The rows are grouped in 4 different ways at once. Each group adds its own fixed numbers to the row, and there is some noise. The rows also spread widely along 13 directions, which tell nothing about the answers.
(in the rows, 128 means zero)
Known rows, each followed by its group in each grouping:
[156 157 157 137 124 127  87 115 120 135 119 104  98 141 137 147 123 119
 126 107 107 101 166 137 145 153 117] -> Q_319 Q_174 Q_930 Q_353
[160 147 135 138 158 182  92 133  81 103 107 114 122 140 123 167 161 117
  98 141 128 144 127 151 165 142  97] -> Q_312 Q_154 Q_924 Q_353
[127 140 115  89 119 145  71  81 117 153 121 150 167 157 120 126 174 138
 152 117 119 107 189 116 174 123 124] -> Q_312 Q_261 Q_724 Q_569
[137 108 125  93 102 144 118 122  91 116 107  95  74 187 102 100 127 121
 114 131 117 104 130 123 158 141  91] -> Q_470 Q_174 Q_724 Q_569
[152 150 177 133 115 102 108  79  98 142 134 140 124 141 148 134  96 158
 147  96  95 104 177 134 166 138  93] -> Q_989 Q_154 Q_924 Q_809
[167 139 154 140 106 142  90 124  98 169 106  73 110 150 114 103 134 122
 147  79 111  82 152  97 121 156  98] -> Q_989 Q_949 Q_404 Q_666
[ 87 129 153 108 126 127 115 108 143 157 130 121 124 147 179 132 125 154
 134  99 143 108 195 146 155 107 161] -> Q_319 Q_261 Q_930 Q_809
[126 134  79 149 102 105 144  58 174 141 108 168 134 164 109 167 133 180
 153  90  70  45 161 112 139 123 116] -> Q_817 Q_949 Q_643 Q_666
[ 97 133 146 141  72  87 147  66 127 127 115 114 157 136 104 116 205 167
 145 154 117  41 180 130 176 105 127] -> Q_817 Q_261 Q_643 Q_569
[ 90 159  81 130  82 141 148 114 114 115 120 142  68 162 154 175  86 149
  99  59 156 136 154 136 139 147 103] -> Q_470 Q_949 Q_404 Q_569
[ 95 143 153 129  82 111 120 110 118 180 131  94 125 146 148 132 114 156
 159  59 128  61 180 102 150 128 124] -> Q_470 Q_261 Q_404 Q_569
[144 179 112 132 101 177 149 107  97 102 123  91 123 121 152 149 112 136
 103 116 152 153 144 176 141 134 113] -> Q_319 Q_261 Q_724 Q_569
[136 197 113 163  79 152 140 133 141 124  87  80  62 122 124 153 127 130
 102  74 131  95 173 158 116 153 132] -> Q_470 Q_154 Q_924 Q_809
[141 148 124 157  93 125 104 122  92 120 111 107 112 148 152 110 141 142
 121  64 121 132 198 115 139 100 110] -> Q_312 Q_261 Q_404 Q_666
[130 108 101 177 126 113 125  82 134 119  93 151 179 142 110 111 211 163
 142 135  67  86 183 110 158 104 117] -> Q_817 Q_261 Q_924 Q_569
[118 152 144 117 121 141 127 103  71 127 120 123 175 134 108 133 195 147
 131 163 124  92 132 132 182 168  82] -> Q_470 Q_949 Q_404 Q_569
[116 110 142  80 119 147  72  62 151 198 109 153  85 153 136 105 131 118
 150 107 124 107 197 119 123 194 127] -> Q_989 Q_154 Q_643 Q_809
[ 74 101 137  86  84  82 111 104 179 166 106 132 115 189 120 100 162 160
 158  96 104  18 197 128 168  80 176] -> Q_817 Q_261 Q_404 Q_353
[136 199  75 109  56 156 163 114 152 132 100 109  82 133 133 135 106 134
 116  85 125  98 176 164 109 173 120] -> Q_312 Q_174 Q_643 Q_666
[ 97 136 158  63 115 130 121  99 153 172 136 132  86 158 150 161  71 141
 141 114 132  75 151 154 154 168 133] -> Q_817 Q_174 Q_643 Q_353
[ 89 179 131 108 112 165 149  91 127 154 139 129 189 106 195 164 106 170
 143 109 165 140 176 164 168 107 147] -> Q_470 Q_261 Q_724 Q_569
[118 133  91 125 139 153  80  92 147 158 115 148 103 161 146 165 125 127
 137  79 109 119 176  98 141 169 130] -> Q_989 Q_174 Q_930 Q_353
[114 100  80 140 113 175 153  95 103 105 107 133 114 153 142 132 137 144
 101 127 134 146 132 142 147 111 104] -> Q_312 Q_154 Q_724 Q_569
[133 106 111 124 139 149 159  91  84 111 156 143 147 168 160 179  56 178
 126  99 123 146  99 126 174  99  75] -> Q_817 Q_949 Q_404 Q_569
[103 183  51 113 100 181 121 170  75  94 115  98 113 157 142 142 185 128
  89  82 159 169 173 107 157 122 122] -> Q_319 Q_174 Q_724 Q_569
[106 117 137 115 120  92 103  98 150 162 124 140 107 176 127 155 120 159
 153  89  91  53 166 120 159 129 134] -> Q_319 Q_261 Q_643 Q_569
[145 176 149 109  58 119 128  91  77 125 124 121  97 133 141  84 119 129
 124 103 124 130 198 134 137 176  74] -> Q_817 Q_174 Q_404 Q_666
[122 130  82 116 114 136 132 135 140 122 100 136  94 168 149 101 130 142
 118  97  92 128 181 137 133 141 123] -> Q_319 Q_174 Q_930 Q_569
[ 92 111 120 136 119 160  96  48 172 173 117 142  67 142 124 193  99 117
 133 105 166  91 138 131 118 161 140] -> Q_817 Q_949 Q_724 Q_569
[ 92 128 131 121 112  80 126 126 130  94 102 172 107 182 138 123 164 174
 113 127 102 103 187 152 180 101 123] -> Q_817 Q_949 Q_930 Q_569
[186  80  79 138 147 131 114 113 143 126  79 132 103 191 106  85 116 147
 139  91  22 103 141 113 138 125 102] -> Q_989 Q_174 Q_404 Q_809
[112  92 121 114  91 122 106  64 111 121 124 125  62 188  82 143 144 121
 117 125 144  75 128 113 156 141  94] -> Q_817 Q_949 Q_404 Q_569
[147 125 119 136  81 145  72  91 162 143  87  81  47 152  88 113 170  86
 124 116 146  76 179 131 118 133 150] -> Q_312 Q_174 Q_930 Q_569
[112 180 108  72  83 178 129  91 124 121  92 124 141 119 111  84 216 113
 113 183 156 129 189 185 148 184 131] -> Q_817 Q_261 Q_724 Q_569
[129 156 109 113 107 166 133  91 144 136  99 155 166 119 185  93 122 154
 135 118 120 174 211 181 137 111 140] -> Q_470 Q_261 Q_724 Q_569
[ 81 102  72 127 136 189 121  72  86 127 135 159 133 153 152 168 154 142
 114 114 163 173 148  91 162 123 105] -> Q_817 Q_154 Q_724 Q_569
[100 149 141 128  84 114 131  56  85 104 135 132 111 133 101 156 174 128
 112 172 165  85 143 144 185 156  87] -> Q_312 Q_174 Q_924 Q_569

New rows, each followed by its group in each grouping:
[110 139 122 126 129 144 149 122 128 127  95 125 113 150 120 143 146 147
 112 139 110  84 123 156 142 163 109] -> Q_817 Q_949 Q_724 Q_666
[193 160 151  73 119 128  81 158 143 132  94 123  89 183 109  96  91 125
 138  93  62 106 180 174 141 152 116] -> Q_817 Q_261 Q_924 Q_569
[157 152  99 185 108 134 161  60 125 105 127 137 128 122 153 176  81 163
 118  95 108 125 149 147 145 110  95] -> Q_312 Q_174 Q_924 Q_809
[ 94 178 163 102  81 115 121 130 107 128 114  96 112 137 132 125 157 140
 125 134 152  82 174 155 180 128 134] -> Q_470 Q_174 Q_724 Q_569
[212 190 179  99 122 144  62  68 145 121 120 117 140 135 121 141 111 132
 144 136 125 117 178 192 169  92 137] -> Q_470 Q_949 Q_930 Q_809
[117 148 113 112 110 149 133 114  97 144 131 133 122 148 167 127 111 153
 127  72 117 138 176 129 146 137 110] -> Q_319 Q_154 Q_404 Q_809
[142  74 134 129 133 185 100 106 120 149  82 105  61 149 122  92 136  98
 103 150 138 147 140 134  95 186  91] -> Q_470 Q_949 Q_643 Q_569
[138 132 124 174  88 125 151  79  63 120 138 141 133 138 174 120  95 168
 126  76 115 161 178 102 144 123  64] -> Q_989 Q_154 Q_924 Q_569
[143 124 181 160 115 118 123 113 107 141 114 120 139 113 167  92 117 147
 137 124 106 134 191 141 138 123 104] -> Q_817 Q_174 Q_924 Q_569
[105 131 149 156 140 153 124 100  79 120 135 113  92 130 167 171 114 127
  93 117 167 154 142 138 144 154  96] -> Q_319 Q_261 Q_924 Q_666
[131 111 154 129 106 133  77 126  75 169 136 115 122 156 179  88 130 145
 141  50 115 143 220  63 124 112 102] -> Q_319 Q_154 Q_643 Q_353
[111 124 134 120 104 137 109  90 105 130 113 137 123 142 125 116 184 137
 122 147 143 123 177 123 145 148 103] -> Q_817 Q_949 Q_643 Q_569
[141 108  90  96 102 143  61 137 132 169  91  95 140 190 102  57 205 126
 160  78  85  73 203  58 145  93 146] -> Q_989 Q_174 Q_724 Q_353
[132 182  87 122 166 172  95 129 132 123 101 175 153 139 156 176 148 154
 120  92 101 165 186 142 167 130 132] -> Q_470 Q_154 Q_924 Q_809
[180 184  90 112 124 181  59 106 171 149  75 132 121 127  99 123 188  90
 137 121 107 110 198 154 120 156 151] -> Q_312 Q_174 Q_924 Q_666
[136 121 162 143 137 124 128 121  86 123 113 133 148 145 154 122 115 165
 129 126 100 129 142 137 160 118  85] -> Q_470 Q_949 Q_724 Q_569
[140 151 120 186 119 135  99  66 129 114  97 142 127 113 141 141 168 136
 120 117 118 141 197 140 134 115 129] -> Q_817 Q_261 Q_724 Q_666
[130 120 110 153 158 120  62 125 161  91  79 161  98 168 122 152 189 130
 107 132  98 127 187 146 171  71 162] -> Q_817 Q_174 Q_924 Q_353
[116 107 152 151 134 127 119 147 100 166  97 107 114 150 137 115 156 147
 136  99  81  78 156  95 130 157  97] -> Q_312 Q_154 Q_643 Q_666
[137 159 115 190  69 123 143  59 115 103  99 112  96 100 141  94 178 127
 104 129 127 131 211 141 115 159 106] -> Q_319 Q_174 Q_930 Q_809
[125 150 174 143 117  89  84 137 137 114  90 107 101 154 116 124 193 136
 119 124  96  67 194 150 165 120 150] -> Q_817 Q_261 Q_930 Q_353
[ 92 134  94 131  57 122 165  85 122 109 105 106  95 153  96 120 182 137
 110 142 142  63 155 131 157 135 110] -> Q_470 Q_174 Q_924 Q_569
[144 139 133  98 130 150  73 104 124 127 113 120 104 161 111 135 162 110
 120 136 120 108 164 129 161 156 121] -> Q_817 Q_174 Q_930 Q_353
[134 182  99 153 110 128 102  38 123 120 114 192 149 119 131 160 175 139
 131 126 101 129 202 143 153 197  93] -> Q_312 Q_261 Q_930 Q_569
[111 116 123 143 135 127 114  54 145 152 139 154 128 151 152 173 117 163
 144  96 114  93 165 122 160 103 138] -> Q_319 Q_154 Q_930 Q_809
[140 171  97 154 101 114 122  98 124 134 111 163 102 139 159 148  96 152
 133  59  84 124 188 126 132 159  97] -> Q_312 Q_174 Q_404 Q_666
[128 160 132  91 148 178  85 167  76 109  97 114 150 139 141 103 199 119
 109 160 140 175 171 146 179 133 120] -> Q_470 Q_174 Q_724 Q_569
[143  92  90 110 193 169  53  92 148 142 105 141 160 184  90 173 199 127
 146 137  97  84 131 106 184 101 145] -> Q_312 Q_261 Q_930 Q_666
[127 138 189 101 122 160 105 118 121 155 122  74 109 131 144 133 120 113
 129 143 168 102 147 175 152 148 135] -> Q_312 Q_261 Q_930 Q_569
[119 166 141 162  98  59 118  71 147 116 109 168  92 142 148 153 129 170
 126  90  82  89 212 153 149 142 123] -> Q_319 Q_261 Q_643 Q_809
[129 110 122 127  56 120 127  76  89 131 132 123 114 170 117  97 139 144
 128  98 142  95 176  97 142 111  73] -> Q_312 Q_949 Q_924 Q_569
[100 101 104 122 177 184 106  92  99 176 130 168 165 137 171 161 115 143
 141 108 114 158 141 100 148 185  91] -> Q_312 Q_261 Q_724 Q_569
[ 98 169 115  75 105 136 148 195 112 121 105 108 139 163 167  85 151 159
 122 110 117 131 187 155 173 121 139] -> Q_989 Q_174 Q_930 Q_569
[129 165 123 105 114 142 154 118 109 144 134 110 159 140 154 129 124 158
 142 111 104  95 156 134 155 146 109] -> Q_319 Q_174 Q_930 Q_666
[ 96 129 129 126 153 140  89  77  96 145 113 183 113 145 148 148 155 139
 124 121 110 144 171 115 161 195  98] -> Q_989 Q_154 Q_724 Q_809
[124 132 123 127  91 120  88  45 146 164 104 144 117 144 111 118 167 127
 151 112 112  64 196 119 135 149 127] -> Q_312 Q_261 Q_724 Q_666
[ 81 139  98  83 141 198  83 139 115 177 121 139 110 148 186 140 112 120
 124  77 165 186 186 103 138 154 135] -> Q_470 Q_174 Q_724 Q_569
[129 167  71 203 101 137 146  86 141 102 108 112 124 134 118 196 165 157
 116  84 118  78 154 126 145  76 142] -> Q_319 Q_154 Q_924 Q_666
[127 154 126 151 147 134 111 135 131 159 104 110 124 131 150 143 136 146
 139  86  86 103 169 113 143 173 126] -> Q_989 Q_174 Q_930 Q_809
[137 138 151 115 149 173  72 118 129 175  98 105 124 128 113 127 179 112
 142 121 118 101 165 131 141 163 144] -> Q_817 Q_154 Q_404 Q_809
[149 168 101 130 115 117 131 120  88 109 111 170 131 165 125 140 141 160
 125  91  59 105 166 124 162 164  66] -> Q_312 Q_154 Q_924 Q_666
[156 127 107  97  91 159  97  81 137 127 112 126  78 175 109 125 119 115
 120 114 142 113 156 147 132 142 107] -> Q_312 Q_949 Q_930 Q_569
[ 98 117 101 185 128 164 117  76 133 175 125  82 129 137 124 205 148 147
 149  75 148  58 122  72 146  97 152] -> Q_989 Q_154 Q_724 Q_666
[139 182 162  78  91 125  80  91 150 153 119 121 117 144 129 112 156 130
 149 115 131  81 215 168 160 116 163] -> Q_319 Q_154 Q_930 Q_809
[129 143  94 173 118 129 121 166 154 129  86 113 110 146 148 138 132 153
 126  65  95 107 183 126 133  84 147] -> Q_312 Q_174 Q_924 Q_569
[167 158 131  96 127 140  83  86  91 134 115 154 139 162  96 137 157 130
 145 124  78  89 153 123 171 165  82] -> Q_312 Q_154 Q_724 Q_666
